The rows of a group lie close to one hidden flat surface of 14 dimensions, which passes through zero. Surfaces can cross.
Known rows, each followed by its group:
[ 13  37   9   2 -11  45 -15  51 -10 -57  -8   8   2  43  20 -27  24  -1
  18  -2   3 -11] : R
[ 35  51  45 -32  18  51  25 -36  12  37  13  31  31 -12  20 -25 -33 -38
  26  23  -4 -25] : C
[  1  20 -60  31  21 -17  10  40  59  29 -31 -49   0  16 -26 -38   7  37
   9  32  14  13] : C
[ 21   7 -15  -2  26 -29  34  10  10  -6  47 -21 -41  -2 -15 -32   4   5
  36 -15   4 -18] : C
[-28 -29 -17  21  20  -8 -22   1   6   9   6 -13  30 -15   7  17  10  23
 -10   6   9  -4] : C
[-15  -3   4   8   1   1  -2 -17  -4 -34   7  19 -14   3   7 -24   6  14
  -2 -16  14 -24] : C
[-48   0 -14 -28  30   1  22 -27  -1 -14  -9  -5  10  -9 -40  -7  19 -15
 -45 -21 -37   8] : T
[ -6   0   9 -18 -28  -6  26  15  15  -4  -7   1 -68  -2 -24  -3   2 -21
 -12  -9 -30 -34] : Z
[-14  -7  -4  -5   6  17  30  -7 -11 -37  17 -10  18   1   7  -5  10  14
  -4  20  11 -19] : C
[ 25 -25  16  25 -34 -17 -24 -23  23   3  -2  31 -32  20  13 -14 -14   1
  -3   7  22 -24] : R
[-11   6  -5 -21  -6   0   9 -42 -11  24  -8  26 -27 -17 -21   2   2  30
 -37   7  20  14] : Z
[ 33  34  34 -21 -16  22  -9  12 -23  -8  -6  26  -3  21 -11 -15  12 -13
  13   0 -17  26] : T
[ 38  -4  -6 -32  47   5   7  32  -8 -12  28  14   9  -8  43 -23 -23   1
  16 -14 -16   4] : Z
[ 51 -33 -53  28   6  24  33   4 -22 -10 -12  28 -20  24  14 -15 -45  21
  -7   1 -10 -27] : R
[ -2 -42 -14 -18  -6  -9  37  16  13 -62  -9  16 -49  46  13 -35 -15  18
 -22 -40   2 -14] : Z
[ 23 -10 -33  18   1 -40  27  -3  19  10 -62  -4  17   7 -28 -18 -51   0
   4  -7 -42  35] : Z
[-13  -5 -15  17  17  10  -8   0  -6  25  24 -12 -12 -16   1  21   1  -7
   3  -9   2 -32] : T
[-28  -3  -6 -23  27   4  -7 -15 -17  -1   8  19  -6 -26  21   0  -2  11
 -22 -29  13  11] : T
[-36 -18  12  23 -34 -14 -11  -1 -13 -41  23 -34  11  -9  23  35  23 -49
   9  -4  13 -10] : Z
[ -3  59 -56  11  -6 -15 -18  36 -29  -6 -49  -8 -33 -38  -1 -10   2  -1
 -10 -12  -4  62] : T
[ -9   3 -33  13  10 -38 -19   7   7  10  31 -23 -35 -36   9  24  -3  12
  -1  -5  19 -25] : T
[ 28   7 -42   3   5  -2  24  24 -17  -7  13 -18 -29  10 -37  -7  19  -2
  -8  22 -28   6] : C
[-13  -2 -25  23 -27  18  29  15  -3 -46 -17 -22   4  16   3   2   5  -2
  -6  22   9 -16] : C
[-13  18  -9  16 -16  25   8  28  38  -7 -45  -3  -5   2  21 -18 -18  15
   5  17   9 -39] : Z
[ -4 -15  -6   9 -27 -30 -11  13 -49 -44  29  -9 -12 -28 -22  21  46  50
  -5  38   5  15] : R
[ 25  19  -4   3  11  -8 -27  -3  22  48  10  -3  -5 -13  11  17 -28 -16
  12  -1   2 -20] : Z
[-57 -57  -2   7  -3  31  -1  35 -25   6 -47   2  15  -2  13  40   4  25
 -21 -31 -24  10] : T
[ -6 -10   6  24 -28  29   3  29   6 -20 -13  -7  -7  26  -8 -14  29  11
   1  35  -4 -24] : T
[-52  21 -21 -21  23  40 -33  -9 -14  39 -16  15 -15 -46  21  35   4 -18
 -58 -23   0  -3] : R
[  1  24  60 -39 -28   5  46  20   6 -32 -14  -3   9  44 -22 -19   8  22
  46 -10   8  21] : R
[ 54 -18 -24  43  -1  -8  15  -8   8  26  18 -13 -16  38 -14  -8 -17  -8
  29   6  13 -10] : C
[  5 -20 -10 -12  16  -1 -10 -21   7  18  19  18 -45  28 -26 -14  19  20
 -35 -18  14   2] : Z
[-25   5  15 -26 -19  28  32  22   3   5 -29 -18   1  36 -36  31   6  13
  -4 -11 -12  -1] : R
[ -6  13 -23   4  29   4  24 -10 -28 -17  26  -2 -15 -11   0 -25  13   5
  16 -25  16  12] : C
[ -4  11   1 -22   6   0   2 -18  11 -15  -5  10  17   4   2   8 -28  16
 -18  -3   9 -14] : T
[ 14 -25  23   1 -15 -15  -7  -7  -9  -4   0  36 -28  12  20 -22  -3  38
  11 -19  35  18] : R
[ 28 -24 -24  12  17 -24  11  -7   0   5  12 -10   3   7 -12 -11  -8 -22
   3  -1 -23  15] : Z
[ 34   8 -14 -15   9  33  22   4 -26  -3  21   9  12   9   6  -7   8  39
  -6  45  28  14] : R
[ 26  -3   4   6  12  -4  26  -7  -8  21 -12  29 -20 -12   9 -38 -28  18
  36 -22   0  12] : R
[  1   7  -9 -13 -17   9  72  -9  -2  -2   3 -14 -17 -27  -4   0 -22  -8
   9  34   1 -24] : R
[-31 -57 -14  -2 -13  11  21   5 -55 -45   9 -10  33  -7  21  46  17  20
 -29  13   9  18] : C
[ 20  -1  17 -10   9   1   5  -8  25 -16  17   5   8  43  -4   1 -25   8
  11 -17   2 -47] : C
[-12  24   4   4  24   6  -4  -7  -9 -11  65 -16 -31  -1 -20 -14  48 -13
  17 -15  17 -27] : T
[ 36  -5 -20 -19   8 -37  17 -15   3 -22  18  -5  11   9   3  19 -48  11
   0  -9   2  -9] : Z
[  2  16   3 -55  33  -9  26  18 -26 -58  12  -8  31  11 -14  -3  -1  -8
   2 -34 -37  32] : R
[-34  11 -20  -4  23 -10   2 -30  -4   4 -36  28  -6 -39  -4 -11 -34  10
 -19 -44 -15  -3] : R
[ -4   5  -7  -2   2   1 -25  37  25   2   0 -15   8 -14   8  -9  26  30
 -14  55   2  -6] : T
[ -7  10  -2 -27  31  23  -6  -4 -10 -37   6   2  56  19  17  12  -5 -10
 -20 -13  -6   5] : R
[ -1  -9 -15  20 -12  -1  10  21  -7  28 -24 -12 -14 -10   5  11 -10  -1
  15  -5  -4  16] : C
[ -1  39  28 -10  -7   8  -8 -34  20  -5  -1  33 -21 -18 -20 -41   4  10
  -9  22  -4 -41] : T
[ 11  11  19 -24  20 -10 -22  -6 -31 -29  10   9  77   6   7  26  -7  31
  13  -8   7  41] : Z
[ 52   3   3  16   3  -7  17 -23 -12  15  44 -29  27  45 -48  30  -4 -31
  37   2 -16  -6] : C
[-18  18  -9  -5 -16   3  13  19   9 -19 -16 -34  16  10  38  10  -9 -26
   9  -4  37  29] : C
[  3 -29 -31   2  11  27  37  -7  -5 -30  13  -2 -12  31  -5 -39  31   3
 -38  27  11   6] : Z
[ 19   7 -32  37  15  -7 -52  22 -29  33 -25  28  -8 -27  28 -12  -2  29
  13 -12  13  48] : T
[ 26   7 -16   7   1 -23 -26  28  31 -21 -39  -4  25  33  -2 -15 -22   3
  -8   2 -23  13] : Z
[-10  26 -16  51 -15  52  -3  17 -20  21 -22   8 -38 -15 -15 -14  21  -7
  15  11 -15 -34] : T
[-20   6  -6  39  -1  -6 -65  19  36  43 -10 -20 -14  -5  17   6  17 -44
  -2 -10   3  -2] : Z
[ 22 -44 -29  -4   7  -1   7  20 -25  20  27   3 -39  16  13   7  14  45
 -14   1  38  30] : R
[ 31  14  29  24 -42   9  -3 -18  -5 -15 -38  47 -23  33 -32 -27 -13  15
  15  -7 -18 -19] : T

New rows, each followed by its group:
[  2   2  10 -34  21 -26  -6 -14   7   6   8  10   4   2  -8  -9   2  15
 -10 -17  11  36] : R
[ -3 -50  28  24  -2  11  45 -11  18  15  -2  -9  32  17 -13 -36  12   2
  29  36 -15  -4] : T
[ -3   7   1 -22  -6  11  30  23 -28  -3  -5  21 -37 -32  11  -4 -10  51
  12  -4   8  -4] : T
[-25   3  -7 -10  22  22 -43   2  -6 -27   9  40   2 -60  50 -35  28  34
 -48  45  13 -15] : Z
[  5  -9   6 -26   3   2  35  22  -3  -6 -12 -24  39  31  39 -10  -3 -17
  21  -7  32  84] : R
[ -8  13  -2   4  15  35 -14  -7   7  44 -30  22   6 -12  21 -22  -2  -6
 -11   7   8  21] : Z
[-21   0  -5  40 -18  31   0  15  27   9 -35 -10   4  30  26 -15   2  -6
  17  -4  38  -7] : Z
[ 23  -6 -13  -4  28  -1 -34  -3   1  -3   9  29 -10   6   9  -5 -22  -3
 -22 -24 -22 -29] : C
[ -9  41   8  -9   1  -1  20  -1  -4 -35  13  -3  -7 -32 -17 -22   7   8
  22  12 -16 -35] : R
[  1 -32 -28  12  18   2 -10  18   5  29  -2 -20  28   7 -14  24  10  34
 -18  29  -3  11] : C
[-17   7   9   3 -25 -37 -21  33  -7 -44 -16 -12   4  -7   4   8  10  21
  19 -14   1  23] : Z
[ 27  14  27 -32  -1  12  -8 -15  22  34  -9  19  -1  36 -46  13 -12  -1
 -15  -3 -31 -11] : R
[  2 -24  -2  -5   5  25   8  21   2  -2 -11  12   1  20 -23   8  -4  50
 -14   8 -24 -37] : C
[-29   0   4 -14  -6   5  11  -8 -12 -25 -12  21 -11  -1 -24 -11  20  73
 -18   3  20  -2] : Z
[ 22  12 -25  -2 -13 -25 -10   4   3 -19 -17  -8  -6  21 -25   7  -6 -13
 -23   1 -20  18] : T
[ 14   2  19  28 -23   9   9  -9  11  32 -10   4 -16   8 -10  -8  -7 -15
  30   6  -4 -16] : Z
[-20   5  15 -27 -32  -6  16 -21 -11  -7 -30 -11  50  -3   5  19   5   4
 -17  34  33  79] : R
[ -6   5  37  14 -49   7  14 -11 -22   5  -6  24 -54 -27   8 -14  10 -26
  26  -1   1 -11] : C
[-14 -22  -8  18  15 -27  36 -51  18   5  19 -33  26  19 -25  28 -35 -30
  17 -35  -2 -30] : T
[ 22 -43 -21  10 -16   2  38   1 -27  20  -7  14 -35  -6  15   6 -23  18
   1  -1   9  13] : R
[  0 -12  21   4 -19  -7 -14 -41  -1 -20  10   2  37   5  29  42 -31 -52
  -6 -12   7 -21] : Z
[ 21  37  -1 -10 -12  -6 -21  27  14   2   0 -12  -7 -10  17   9  -8 -18
   2  21   1  -6] : Z
[ 11  20  -5 -20  42   4 -18  -4  22  24   7   5  13  29   7 -21   1  21
  -5 -22  37  33] : C
[-22   1   0 -10  -8   1  21  36  25   3  10 -44  -4  15  -8   4  31  25
   9  25  25   1] : C
[-24   0  13  32 -47   0  -5 -20   2 -26 -23 -19  24  54 -32  23  22   4
   1   3  31  14] : Z
[ 22   8  14  -1  20  24 -16 -24 -18  28  42  18  -6  23   2  -4  15 -10
  11 -16  29   5] : C
[-12 -12  39 -35 -13 -34  -5 -35  19 -14 -14  18  14  -4  22 -13 -15 -34
 -17 -19   5  36] : T
[ 15 -15  20 -10  27  -3 -41  32 -28 -25  52 -10  30  29 -22  27  41   9
  12 -16 -32   3] : R
[ 29  36  -1  -5 -17 -12 -54  13  19   5 -15   7   4   8 -17  40 -26  10
 -16  12 -14 -29] : T
[ -1  24 -15  52   1 -23 -40   1  -7 -16  -1   2   7 -36 -11 -28  28  22
  18  29  -5  -1] : R
[-60  -7 -11   0 -15  17  24  -2  -9 -15   7 -39 -21 -14 -19  16  51 -42
 -30  14  -5   0] : Z
[  8  19  16 -14  16  -4   0 -22   2  -6  31   2   7   8 -11   1   0   3
  15 -14  11 -18] : T
[-18  -7  13 -15 -12   9  -8  63  10  45   5 -28 -41  -9  -4  36  22  11
  12   0 -12 -11] : C
[ 12   1  26 -12  -2  36  21  -9 -44  15   2  25  18 -28  20  18 -16  -5
  17   6 -10   1] : R
[ 15   1  10 -51   8 -29  43   5  29 -18  25 -24   9  12  24 -13 -21   3
  17   5  34  24] : C
[  9  -9 -23  16 -12   9  11  -5 -35 -29 -19   7   1  12 -20   8  -2   0
 -19  -2 -21   9] : C
[ 16 -11   7  24   2  -4 -14   7 -32 -11   8  12  18  -4  -9  -2  15  30
  22   5  -8  10] : R
[-31 -15   7   7 -13  -5  66  29   5 -38   6 -65  29  30  -3   0  21   3
  48   4  24  16] : T
[-37 -38  50 -11   4 -54  -2   1  22  35  -6  -2   7 -49 -12  -9  13  16
  27 -10 -31  21] : T
[ -3  19  -8  -7  -7   9   9   4  14 -26  -6 -31  41  20 -20  27  -5 -13
 -11  26 -16 -19] : Z
[ -8 -42  12  21  58  22   3 -12 -21  32  28  24  21 -39  -4 -35  21  -1
  17   0 -53 -21] : Z
[  7  21 -14 -16  36 -18 -30  11  10 -10  31  -9  10  -8 -13 -30  39  17
 -17  27   3  24] : T
[-20  30  31  -9 -12  32 -32 -39  41  55   1  13   2 -22  28  10  -3 -36
 -24  27  37 -29] : R
[  3 -31 -15  31  -1 -26 -22 -17 -11  -1   2  16 -10 -27  26 -26   7  -9
 -10   7  10  25] : Z
[-29  34 -32 -28  31  -4  19  14  19  -2 -26 -19  -5  -9  17 -34  -4  -7
 -13 -25  19  47] : R
[  2 -15 -20  37 -21  28   6  16 -18  12 -26  -2   4 -11  21  23 -20 -20
   3  12 -13 -16] : C
[ -6  -8  -9  10   6  17  32 -21  11 -42  14  -5  20  25  37 -43   8   5
   0  24  57  -2] : T
[ -3 -21  -1  21  -5   5  -2   1   3  20   0  -4   0 -15  38 -19  11 -44
   2  13  10  29] : T
[-15   9 -10  27  -2   7 -27 -30   4  -2  19   0 -14  -8  49  -9   6 -59
  -5 -16  43  -4] : T
[ 54 -13  -9 -18  21 -21  29 -18  25   5  27  -5  20  37 -16 -19 -23  19
   6  21   9   6] : C
[  9 -63  17   0 -51 -36  48 -17  -9   8 -39   3  -8  28 -30  32 -32  23
   3 -15 -11  28] : R
